The rows come from 5 hidden closed curves, with some noise, and rows from the same curve form a group. Each curve winds through 8 dimensions. The rows are also pushed far along 4 directions, which tell nothing about the answers.
(in the rows, 128 means zero)
Some rows, each with its group after it:
[108 167 123  89 138 144 119 150 123 151 169 105 139 108  86 131  81 133] : K355
[ 89 161 145 127  13 117 155 129 135 135  96 115 140 137 133 127  78 113] : K825
[175 110 138 152  98 135 167 128 127 130  77 173 133 112 205 144 169 102] : K369
[159 111 146 154  99 137 155 144 122 138  95 140 133 122 168 144 138 101] : K369
[117 164  86 117  94 110 176 104 111 129 103 184 124 148 207 139 143 131] : K355
[ 67 153 112 128  48 136 208 138 113 141 135 110 101 200 126 131  77 128] : K81
[ 87 144  77 122 106 105 200 121 112 122 123 157 104 185 154 111 154 148] : K355
[127 123 124  78 104 135 135 122 145 140 150 191 138 129 136 137 135 153] : K369
[171 109 100  78 194 100 110 119 114 139 151 193 140  74 175 132 191 163] : K825
[175 155 148 111 114 139 138 114 155  81  86 152 121 120 172 120 137  71] : K355
[136  56 115 148 221 123  80 115  88 152 163  62 107 157  80 123 110 165] : K390
[108 145 117 107  65 110 197 133 139 128  86 193 117 134 201 140 146 124] : K825
[124  93 122 135 146 103 148 101 125 117 128 125 125 152 127 107 143 160] : K81
[125 156 105 135  56 111 182 105 142 109  84 165  96 150 182 107 168 107] : K825
[207  73 140 160 154 123 161 107 145 122  86 156  90 112 202 123 197 106] : K81
[170 163 175 189 156 144 117 138 122 121  78  91 153 119 114 124 129  88] : K825
[203 116 123 164 148 118 132  93 145  99  95 151 105 113 198 118 188  95] : K825
[117 103 117 132 163 134 149 161 118 144 134 127 108 143 109 121 157 140] : K390
[149 148 124 172 120 107 164 125 108 128  65 113 120 137 149 101 167 110] : K390
[115  89  70 171  98  89 161  98  88 152 122 130 113 180 179 129 141 159] : K390
[126 167 133 138 105 120 151 122 167 112 150 144 140 155 118 119 102 118] : K369
[117 122 118 210 125 123 184 126 129 146 126  85 105 166 117 113 132 135] : K81
[101  83  88  96 176  86 126 130 138 143 174 157 123 106 122 120 162 191] : K369
[ 78 148 132  63  91 129 122 154 127 125 138 156 165  94 108 133 114 144] : K369
[ 95  83  78 141 147 103 151 109 115 141 163 134 115 164 138 130 140 179] : K390
[147 177 154 112  71 116 131  94 151  79  80 148 156 130 161 116 105  88] : K81
[105 124  77 167 166 132 162  95  97 137 138 114  80 189 143 126 148 153] : K825
[146  95 102 175 198 125 136 112 123 127 148  70  82 169 107 110 129 129] : K355
[ 99 122 143 103  85 132 135 158 160 125 129 174 165 101 120 139 137 141] : K81
[178 116 128 111 174 131 106 115 154 110 127 180 124 105 177 147 154 113] : K355
[131 117 123 128 185 130 114 139 132 132 160  84 107 132  66 101 125 137] : K355
[154 126 133  62 131 134 112 125 107 124  93 188 152  93 170 140 158 125] : K355
[144 171 162  83 117 165 102 153 184 105 137 186 164  72 134 156 117  96] : K355
[130 149 121  62  69 134 183 139 114 123 102 202 127 132 207 151 134 108] : K81
[184 150 142 104 171 132  96 136 159 108 117 167 137  91 134 118 166 103] : K390
[147 106 128  67 106 129 125 131 122 136  93 198 141  69 183 140 177 133] : K355
[139  94 131  94 169 117  82 124 149 126 160 130 127 110 103 124 118 148] : K390
[151 210 171  87 119 163  96 127 162 100 118 166 167  81 128 142 108  86] : K825
[165 156 124 117 142 118 127 121 127 125 102 182 150 103 187 144 150 116] : K355
[158 181 170 174 105 139 146 123 134 102  56 119 148 128 146 122 128  78] : K825
[165  98 149 120 138 121 126 124 135  88  78 159 142 132 149 114 173 111] : K81
[198 107 195 143 168 164  75 151 126 138 107 115 172  94  89 134 129 104] : K369
[110 184 146  51 130 154 121 174 153 115 159 189 178  95 106 149 110 120] : K355
[133 108  98 185 188 119 118 140  75 156 140  91 139 172  99 122 140 156] : K390
[143 142 145 117 170 154  87 151  99 118 150  96 152 130  66 119 123 116] : K825
[135  60 118 189 136 103 160 122 134 120 114 111 101 158 136 108 175 141] : K825
[139 111 171 117 140 144 128 145 128 154 147  99 132 105  82 127 107 141] : K81
[118  88  98 161  95 103 157  89 124 151 129 122 106 162 153 120 129 162] : K369
[152 108 167 167 166 154  86 173 136 175 158  89 158 102  60 143 103 133] : K369
[ 95 123 146  85 122 133  98 163 135 168 158 127 158  67  79 138 107 162] : K390
[117 157 119  95 124 135 115 134 128 134 129 183 158 117 150 154 120 135] : K355
[169 128 177 130 151 124 119 161 157 128  96 155 155  80 139 139 142 106] : K825
[146  79 110 160 152 129 123 103 104 145 122  96  94 144 157 138 124 130] : K390
[180  70 125 141 215 118 149 152 113 149 149 132 100 137 150 137 159 137] : K81
[100 104 100 120 162 137 142 164 114 147 148 145 118 114 127 141 164 150] : K369
[147 181 150 155 106 150  97 142 141 120 109 116 161 126  94 121 114  91] : K390
[ 82 129  84 158 132 121 157 121  79 149 132  85 108 176 120 126 116 153] : K369
[141 117 168 114 133 110  76 151 159 143 154 113 176  80  77 126  90 141] : K369
[119 133 135 159 111 112 139 111 117  91  91  90 133 194 106  98 110 114] : K81
[ 97  88 121  97 158 116 138 130 114 153 169 115 118 151  77 112 125 185] : K81
[197 142 174 155 206 125  85 151 143 138 118 123 175  64 102 124 149 117] : K81
[196  89 160 126 188 144  64 121 130 135 120 116 134  73 139 145 130 110] : K390
[140 115 148  41 143 132 124 123 135 132 138 197 152  70 141 131 160 160] : K81
[140 123 152 108 131 122  69 119 149 138 148 113 156  81  98 132  93 138] : K369
[174  98 152 212 136 137 141 134 116 142  87  96 135 134 139 130 147 106] : K369
[183  93 145 112 147 113  85 112 117 121  98 155 164  87 163 132 153 127] : K390
[127 148 141 179 108 150  96 149 111 138 135  80 164 162  77 136  78 106] : K390
[171  93 179 120 142 119  58 144 149 131 115 102 155  87  94 125 104 113] : K355
[130 109 110 114 158 129 141 140 100 156 141 146 117 134 157 152 133 141] : K825
[208  73 118 192 167 104 137 105 148 110 109 121  74 144 190 115 179  98] : K825
[139 175 124  90 110 136 143 141 130 116  96 197 153 108 170 137 155 110] : K81
[126 126 148 102  56 120 147 136 151 126  89 154 134  89 155 126 138 114] : K390
[139 148 133  75 124 142 122 146 122 149 142 141 142  78 139 147 104 119] : K355
[170 120 102 133 201 102 129 111 148 126 156 169 121 110 166 127 165 144] : K369
[123 168 116  81 146 137 129 125 148 121 154 174 118 128 144 143 120 127] : K825

New rows, each followed by its group:
[112  98 114  39 139 105 132 142 138 153 148 211 124  96 161 149 150 174] : K825
[138 164 153 152 137 141 111 119 135 131 105  81 128 104 102 118 104 108] : K390
[140 129 168 122  89 153  86 125 113 119  92  93 156 122 104 129  89  98] : K390
[161 128 116 137  92  92 166 113 134 120  69 177 112 112 201 107 201 119] : K825
[163 165 127 100 105 123 146 104 167  90 106 164 115 105 180 115 139  90] : K355
[148  84 123 104 137 116 178 116 120 149 129 157  95 123 170 124 164 150] : K81
[160  74  84 172 138 100 131 102 107 147 121 149 122 141 192 140 165 149] : K390
[ 76 144 115 100 105 130 102 125 148 151 173 117 130 118  75 123  91 162] : K390
[167 105 157 186 113 107 138 138 152  98  63 130 141 138 144 108 164  98] : K355
[137 121 153  90 152 147 125 164 132 126 151 155 159 139  92 136 118 130] : K369
[182 132 179 134 113 139 101 154 175  91  90 139 147 100 120 117 141  70] : K390
[ 87 134 106  73 119 136 130 164 154 141 171 181 127  86 123 144 141 149] : K369
[148 137 181  70 112 166  80 145 154 132 141 172 189  65 107 154 104 124] : K369
[113 136  87 127 170 120 136 129 101 160 156 137 127 138 138 141 125 158] : K355
[148 142 137  58 130 144 117 151 129 147 148 155 143  67 147 149 109 117] : K355
[ 99 135 147  82 109 150  88 145 112 147 144 114 163 101  89 146  79 136] : K369
[123 124 151 113 100 145 136 167 133 144 142 133 150 123 115 149  96 117] : K369
[145 158 164 175 124 130 140 148 154 118  90  95 138 108 103 107 134  95] : K390
[146 138 137 144  76 102 119 114 136 133  93 122 145 106 147 118 123 116] : K390
[148  70 108 246 161 111 167 124 123 133 116  69  87 172 148 120 150 118] : K369
[170 161 167 132  97 168  94 153 155 101  96 141 157 113 116 131 125  65] : K390
[ 46 183 106  93  61 146 146 132 103 137 142 119 138 149 107 142  69 137] : K369
[ 95 110 103 175 155 123 149 146 102 145 130  94 118 142 106 120 151 145] : K369
[119 119 115  95  65 112 146 100 145 139 130 178 137 113 177 139 125 150] : K369
[136 162 145 120  83 127 172 148 154  96  89 157 127 127 156 119 141  84] : K390
[140  78 123 142 155 113  95 111  96 142 121 103 145 132 122 127 129 153] : K390
[120  73  88 190 174 127 152 137 115 137 142  80  64 182 126 125 143 131] : K369
[104 146 142 144 155 166 130 159 112 152 165 106 156 160  56 137  96 144] : K369
[101 141 124 125 161 143 108 138 111 149 157  65 108 152  65 124  78 136] : K390
[ 85 153  82 116  68 113 194 129 117 132 104 168 105 141 179 122 164 135] : K369
[141 108 156 167 114 158 123 125 125 123  96  91 108 151 125 135 112  95] : K825
[168  82 143 134 199 130 121 147 131 145 155 111 105 130 104 125 136 137] : K81
[ 76 149 147 135 138 137 116 175 121 173 160  88 154 131  51 142  71 153] : K825
[167 168 157 155  75 132 127 112 130  90  50 101 129 128 160 114 113  56] : K369
[103 137  97  94 150 119 155 132 114 164 160 170 135 113 137 139 147 177] : K81
[140 138 121  79 153 125 121 166 127 142 134 200 165  86 154 151 154 139] : K81
[138 120 125  36  96 120 136 126 166 111 133 217 122 106 181 139 143 127] : K81
[127 155 108  60 106 141 151 118 102  99 112 187 125 141 172 127 156 117] : K825
[108 109  91  77 115 127 189 124 117 132 146 203 110 182 163 131 158 159] : K369
[179 113 141 172 148 161 106 131 108 121  94 103 123 148 136 135 135  82] : K390
[162  88 144 189 161 129 139 134 115 139  95 102 109 145 149 134 142 112] : K825
[158 125 176 178 186 145  66 165 158 129 131 107 175 107  69 141 118 114] : K355
[ 76 116  74 139  84 124 214 140 120 129 118 180 102 186 180 137 165 142] : K81
[140 146  95 127  82  94 175  95 130 111  79 149  86 155 196 105 153 108] : K390
[ 73 174 117  68 107 152 129 132 132 151 162 139 125 102 106 143  88 146] : K390
[140 172 142 150 122 119 130 138 153 110 111 150 162 123 138 132 121 108] : K355
[152 116 138 132 106 111 136 128 150 108 114 150 145 120 163 133 128 108] : K390
[138  72 108 119 206 131 135 141 111 152 175 148 117 171 101 127 157 175] : K369
[177 164 183 152  64 130 152 120 165  96  70 113 127 127 146 108 112  61] : K81
[124  59 102 126 183 133 140 164 104 177 180 138 114 141 126 156 135 167] : K369
[170 139 163 152  94 121  82 132 134 127  99 122 187  96 127 132 106 101] : K390
[132 106 100 133 118  91 147 133 123 133 110 161 132 139 176 134 148 136] : K81
[146 161 184  75 116 171  77 176 129 123 106 143 186  76  83 139 114  93] : K390
[ 82 159 125 105  82 146 115 131 132 127 128 156 151 150 119 150  94 135] : K355
[118  87  81 172 112 101 140 108  97 157 136 124 123 164 158 136 133 159] : K390
[126 104 112 129 119 129 138 122 114 106 111 145 126 171 168 143 123 116] : K81
[118 135 128  81  96 120 166 123 152 103 139 194 148 147 149 130 130 139] : K369
[136 111 134 161 149 130  70 134 137 158 156  95 150 107  76 130 111 145] : K390
[140 174 144 188 119 129 131  98 122 105  74  52 112 164  99  89 107  91] : K390
[146 122 116 107  94 122 164  94 160 103 101 190  92 135 221 142 148 109] : K825
[161  95 180 156 177 141  77 171 149 148 162  95 173  85  71 146  95 124] : K369
[128 124 169 175 126 132  92 150 144 124 143  59 168 138  55 125  65 110] : K390
[122 125 164 140 162 156 112 178 118 158 167  69 144 142  49 139  69 126] : K81
[188  85 115 130 204 102 112 102 121 121 112 122  87 129 165 114 165 125] : K390
[155  98 140 193 130  93 141 123 155 127 128  95 129 151 126 113 118 126] : K369
[127 128 124 116 158 132 123 146 143 133 158 159 152 104 125 143 135 141] : K390
[112 176 155 180  77 122 154 157 152 114 102 100 162 149  91 112 101  99] : K81
[ 58 179 101  92 121 152 136 155 124 159 198 130 138 149  72 145  75 161] : K369
[157 101 191 153 136 124  68 147 167 129 124  88 170  82  68 119 102 121] : K81
[172  46 139 151 215 140 126 142 100 156 132 108 101 130 119 129 168 145] : K81
[152  74 125 152 203 114  71 127 100 153 154 107 164 114  99 135 132 168] : K390
[ 70 148  75  92 109 127 178 132  89 151 145 141 109 168 131 128 122 161] : K355
[111 154 114 166 107 105 133 109  99 140 123  81 138 151 106 105 114 141] : K825
[135  75 116 185 204 113 142 120  77 180 138  74 115 144 102 114 156 181] : K81
[173 147 160 137 193 174  75 162 127 133 146 123 166  95  99 154 115  99] : K390
[101 117 106 159 169 136 159 134 108 143 171 112 125 192  95 131 116 159] : K369
[116 131 135 168 150 161 140 152 103 163 147  98 145 165  69 132 111 144] : K369
[158 141 175 160  55 144 108 106 114  98  44  80 146 138 133 116  98  67] : K390
[187 129 135 126 138 112 110 103 147  90  88 157 132 127 185 125 139  91] : K81
[104  96 106 126  90 106 184 130 144 122 116 183 127 136 169 126 171 151] : K81
[202  95 144 177 145 136  93 127 128 123 101 126 138 119 162 143 141  89] : K390
